The rows are grouped in 3 different ways at once. Each group adds its own fixed numbers to the row, and there is some noise. The rows also spread widely along 11 directions, which tell nothing about the answers.
In the rows, zero is written as 128.
Some rows, each with its group in each grouping after it:
[123 157 106 133 165 142  86  99 104 135 132 118  99 129  96  94 127 117
 146 177 127 167 122 129  67  94  92 103 183 186 121] => z_667 nopas z_862
[145 148 106 130 150 134  91 130 134 134 133  93 122 131 153 124 128 122
 108 183 119 150 108 145 100 142 134 153 184 128 120] => z_601 nopas z_862
[130 139 134 148 110  96 134 133 163 138 108 159 111  97 119 115 148 206
 117 162 181 136 101 142 160 154 149 169 129 106 128] => z_945 Bivad z_216
[166 108 134 103 150 115 103 140 169 144 127 128 112  95 104 141 131  59
  99 171 102  96 128  94 142 129 157 128 124  87 125] => z_945 Bivad z_731
[135  90 118 139  93 121 127  79 107 154  79 111 128 174 137 134 101 147
 116 161 136 127 119 113 123 117 127  83 201 117 128] => z_667 Kibev z_282
[114 126 120 118  98 133 161 125 169  94 114 148  89 132 139 129 140 123
 152 117 131  87 115 137 117 147 119  88 130 127 133] => z_601 Kibev z_731
[133 106 133 116 129 138 148 116 176 136 106 122  44 118 104 141 164 108
 157 135 136  63 130 128 144 113 111 106 128 136 108] => z_601 nopas z_876
[127 151  99 138 169 102  96 116 119 132 122  81  91 154 118 120 119 107
 129 173 131 160 116 101  94 128 101 117 200 153 132] => z_945 nopas z_282
[181  79 125 149  84  90 152 110 153 170  48 155 114 116  84 117 105 178
 135 126 129  74 107 114 231 110 117 126 189  43 148] => z_667 Bivad z_876
[137 125  97 116 167 124 111 141 162 117 136 128  99  93  91 123 125 102
 149 139 102 101 104 119 102 149  99 116 179 109 130] => z_667 Kibev z_216
[120 170 115 124 143 115 165 157 157  86 135 170  78  99  92 102 150 115
 172 108 135 116 124 103 126 122  86 103  89 136 153] => z_601 Kibev z_229
[146 173  60 117 223 126 102 163 115 113 172 118 178 102  91 110 107 121
 146 146 125 161 100 106 104 140  89 159 175  88 161] => z_945 nopas z_229
[121 153 103  99 146 158 105 106  87 115 149 156 161 114 125 109 132 170
 123 165 172 169 117 144 102 104 133 155 129 137 131] => z_601 Kibev z_731
[147 116 187 149 151 191 166  95 108 165 131 142 103 118  81 138 181  94
 126 165 166 134 169 135  97  79 132 105  72 176 105] => z_601 Kibev z_876
[116 120 138 128 137 175 152 113 135 115 150 120 135 153 146 156 155  96
 122 159 142 118 130 132  54 149 152 100 125 156 115] => z_945 Bivad z_731
[169 132 126 104 144 132  49 122 147 134 128 152 104  57  98 102 131 117
 112 192 103 128 114 139 126 118 156 164 156 122 113] => z_667 Bivad z_731
[107 152  93 138 156 131 164 128 132 106 134 133 109 156 103 114 133 104
 179 113 135 118 126 104  95 120  66  59 150 141 156] => z_601 nopas z_229
[111  88 106  70 102 137 108 101 134 128 119 116 126 163 163 159 133 125
  97 163 136  99 135  99 129  92 150  97 125 126 125] => z_667 nopas z_876
[168 108 145 105  80 168 143 114  96 123 100 101 121 171 190 177 134  55
  56 150  83 116 154  75 135  76 186 117  80 117 134] => z_667 Kibev z_876
[168 172 154 130 185 148 113 164 178 136 161 121  75  52 118 144 193 143
 120 192 156 140 119 157 122 154 159 236  79 142  84] => z_945 nopas z_229
[138 119 132 121 154 139 102 137 186 123 144 136  71  80  97 130 153  76
 141 162  91  88 114 133  83 152 125 103 154 135 110] => z_667 Bivad z_216
[141 140 125 169 160 161 178 142 152 131 142 121 135 128 118 125 147 129
 164 132 148 119 113 168  92 168 102 116 154 119 129] => z_601 nopas z_731
[145 153 101 109 161 125 148 153 164 110 126 126  66 106  97 124 140  95
 166 120 120  91 110 111 148 119  94 136 130 111 136] => z_601 nopas z_731
[164 101 156 126 130 127 143 129 170 171 113 131 102 102 100 151 158  98
 102 156 134  95 139 112 163 115 143 121  97 102 110] => z_945 nopas z_216
[156 153  94 135 132 115 157 153 134 122 106 113  99 136 133 123 124 118
 136 119 112 115 108 109 165 120 108 135 149  95 151] => z_601 nopas z_862
[147 154 146 123 127 143 142 132 135 116 123 142  74  89 115 139 169 122
 119 150 141 128 129 121 128 109 146 161  80 151 116] => z_945 Kibev z_216
[139 155 157 163 110 151 167 122 130 134 114 134  79 132 131 125 174 136
 133 143 157 137 143 141 126  99 127 124  83 165 127] => z_601 nopas z_876
[131 148 110  92 223 126  79 115 117 152 155 113  95  87  79 132 150 156
 143 211 170 155 107 113 120  94 133 231 156 138 103] => z_667 Bivad z_229
[120 123 124 108 162 137 191 115 146 134 118 104  48 148  88 165 172  93
 170 128 152  79 136  82 130  85  98 115  99 156 113] => z_945 nopas z_229

New rows, each followed by its group in each grouping:
[134 100  95 100 169 130 118 111 138 149 127 111 126 125  90 139 132 137
 146 151 154  99 116 119 131 119 107 134 179 113 122] => z_945 nopas z_876
[137 139 106  90 142 148  98 135 155  80 133 125  47  85 136 136 159 125
 156 145 111  77  96 149 114 137 143 178 161 140 115] => z_601 Bivad z_876
[156 160  75  72 151  89  63 150 144 107 128 151 119  71  91  97 113  95
 115 149 100 131 113  77 169  96 125 141 124  89 152] => z_945 nopas z_731
[154  99 137 137  69 136 162 109 178 124  79 155  77 112 114 131 157 159
 150 114 133  57 121 156 167 127 121  99 135 115 120] => z_945 nopas z_876
[150 143 123 132 154 163 148 109 121 140 121 122  97 113 115 138 159 195
 162 155 173 117 100 167 144 111 121 201 155 130 102] => z_601 nopas z_229
[123 139  97 119 193 120 143 151 147 143 152 135 114  98  70 120 149 150
 166 144 165 128 109 110 130 116  84 145 128 114 131] => z_667 nopas z_216
[119 104 100 119 126 173 157  88 120 129 124 169 141 120  88 116 141 202
 198 116 170  85 104 171 123 114  82 106 175 121 121] => z_601 nopas z_229
[153 147  86  79 183 131 145 151 128 124 132 131  94 106  90 140 146 114
 153 127 133  97 118  74 188  71 107 173  95  87 142] => z_601 nopas z_229
[127 126 121 102 156 195 145 108  98 110 148 104 104 140 142 164 163 124
 136 156 143 116 127 128  80  99 137 162 125 163 109] => z_667 Kibev z_876
[137 141 165 121 131 149 105 109 135 137 136 175 111  99  90 103 157  57
 100 173 131 157 169 111  90  85 136  63  57 174 122] => z_601 Kibev z_731
[175 129 162 152 141 188 126  50  28 172 102 137 135 115  71 126 148 141
 111 181 155 174 143 137 114  42 135 153 143 172 106] => z_945 Kibev z_216
[124 168  91 150 187 120 205 166 162  91 134 122  66 128  87 116 138 106
 211  88 137 104 102 114 103 161  54 111 156 122 156] => z_601 Kibev z_731
[148 125 113 162 126 146 129 104 118 120 101 128 112 131 112 107 115 130
 153 131 112 114 110 160  92 147  98  95 220 127 143] => z_601 Kibev z_876
[117 116 114 116 113  90 139 140 193 124 111 171 107  96  96 110 140 167
 142 127 167  99 117 124 155 152 114 105 121 101 139] => z_945 Kibev z_876
[163 124  94 125 132  93  47 126 149 135 110 132 138  96 127  92  84 131
 105 169  98 136  97 141 128 173 126 121 228  75 139] => z_601 Kibev z_282
[198 153 139 156 121 168 170 137  88 127 113 183 163  76  91 107 148 168
 125 117 146 140 125 138 174  97 135 175  84  94 149] => z_945 Kibev z_876
[169  83 143 119 115 158  78  59 139 164  88  96  96 121 121 148 132 111
 106 197 107  93 121 166 108 120 156 129 215 136  81] => z_945 nopas z_731
[142 129 121  75 151 188 100 126 147  95 151 116  53  98 130 152 176  61
 138 151  96  75 132 138  88  97 139 136 109 168 100] => z_601 nopas z_876
[130 154 108  93 189 105 110 166 176 109 140 134  24  67  80 126 166  75
 155 147 115  96 112  93 138 115 114 156 108 126 127] => z_601 Bivad z_216
[152 153  83  96 112 153 130 149 119  69 127 148 105  91 148 130 131 147
 140 111  94 100  87 125 141 121 130 165 138 105 147] => z_667 Kibev z_216
[128 159 146 148 151 184 204 151 123 117 159 148 119 131 114 133 187 119
 153 122 163 139 149 115  97  95 110 112  33 170 134] => z_667 nopas z_876
[ 98 141 142 104 173 188 145 116 135 115 169 111  80 138 124 161 198  90
 140 166 165 122 154 124  48 101 133 113  68 211  98] => z_945 nopas z_876
[146 168 117 111 170 167 125 151  99 116 173 161 152  95  96 110 153  74
 122 135 121 163 145 101 101  76 114 104  57 140 153] => z_601 nopas z_216
[199 151 149 156 130 116 143 168 163 135 116 189 136  61  72  82 127  53
 114 117  86 126 147 100 168 124 115  80  70  77 164] => z_601 Kibev z_731
[ 99 137  97 103 161 165 116 103 104 103 160 143 144 140 116 125 134 124
 146 157 139 144 125 115  51 110 105  90 144 164 131] => z_667 Kibev z_229
[122 167 131 149 192 104 150 163 144 143 159 158 125  96  66 102 149 105
 133 149 161 177 142  78 111 116  91 103  68 135 153] => z_667 Kibev z_216
[ 88 144  92  41 172 135 113 123 120 107 168 182 129  87  83 128 167 177
 154 154 197 127 119  90 139  73 130 166  68 138 129] => z_945 Bivad z_229
[126 147  78 125 194 151 129 135 141 103 150 113  91 114  97 120 139 135
 193 125 129 103  93 154  85 150  75 133 203 135 134] => z_601 nopas z_876
[120 136 136 128 147 155 142  95  76 158 136 112 157 158 150 150 152 177
  89 187 204 187 126 130 112  98 159 171 118 142 119] => z_601 Kibev z_216
[103 110 116 119 102 143 148  91 100 133 118 115 172 193 169 149 115 146
  94 163 162 151 132 109  97 118 144  93 145 131 134] => z_667 Kibev z_731
[ 89 162  89 117  79 104 134 141 133  68 131 161 142 159 173 109 129 156
 113 126 149 148 117  96 109 138 141  83 111 129 181] => z_945 Bivad z_876
[171 127 129 130 106 215 165 120  63 108 143 161 203 142 155 133 134 104
 104 114 110 131 142 133 100  98 148 101  93 115 154] => z_601 Kibev z_876
[138 106  98 114  93 123 135 114 115 115  97 137 138 150 144 130  99 111
 109 119 107 106 117 106 139 116 122  71 163  87 159] => z_601 Kibev z_216
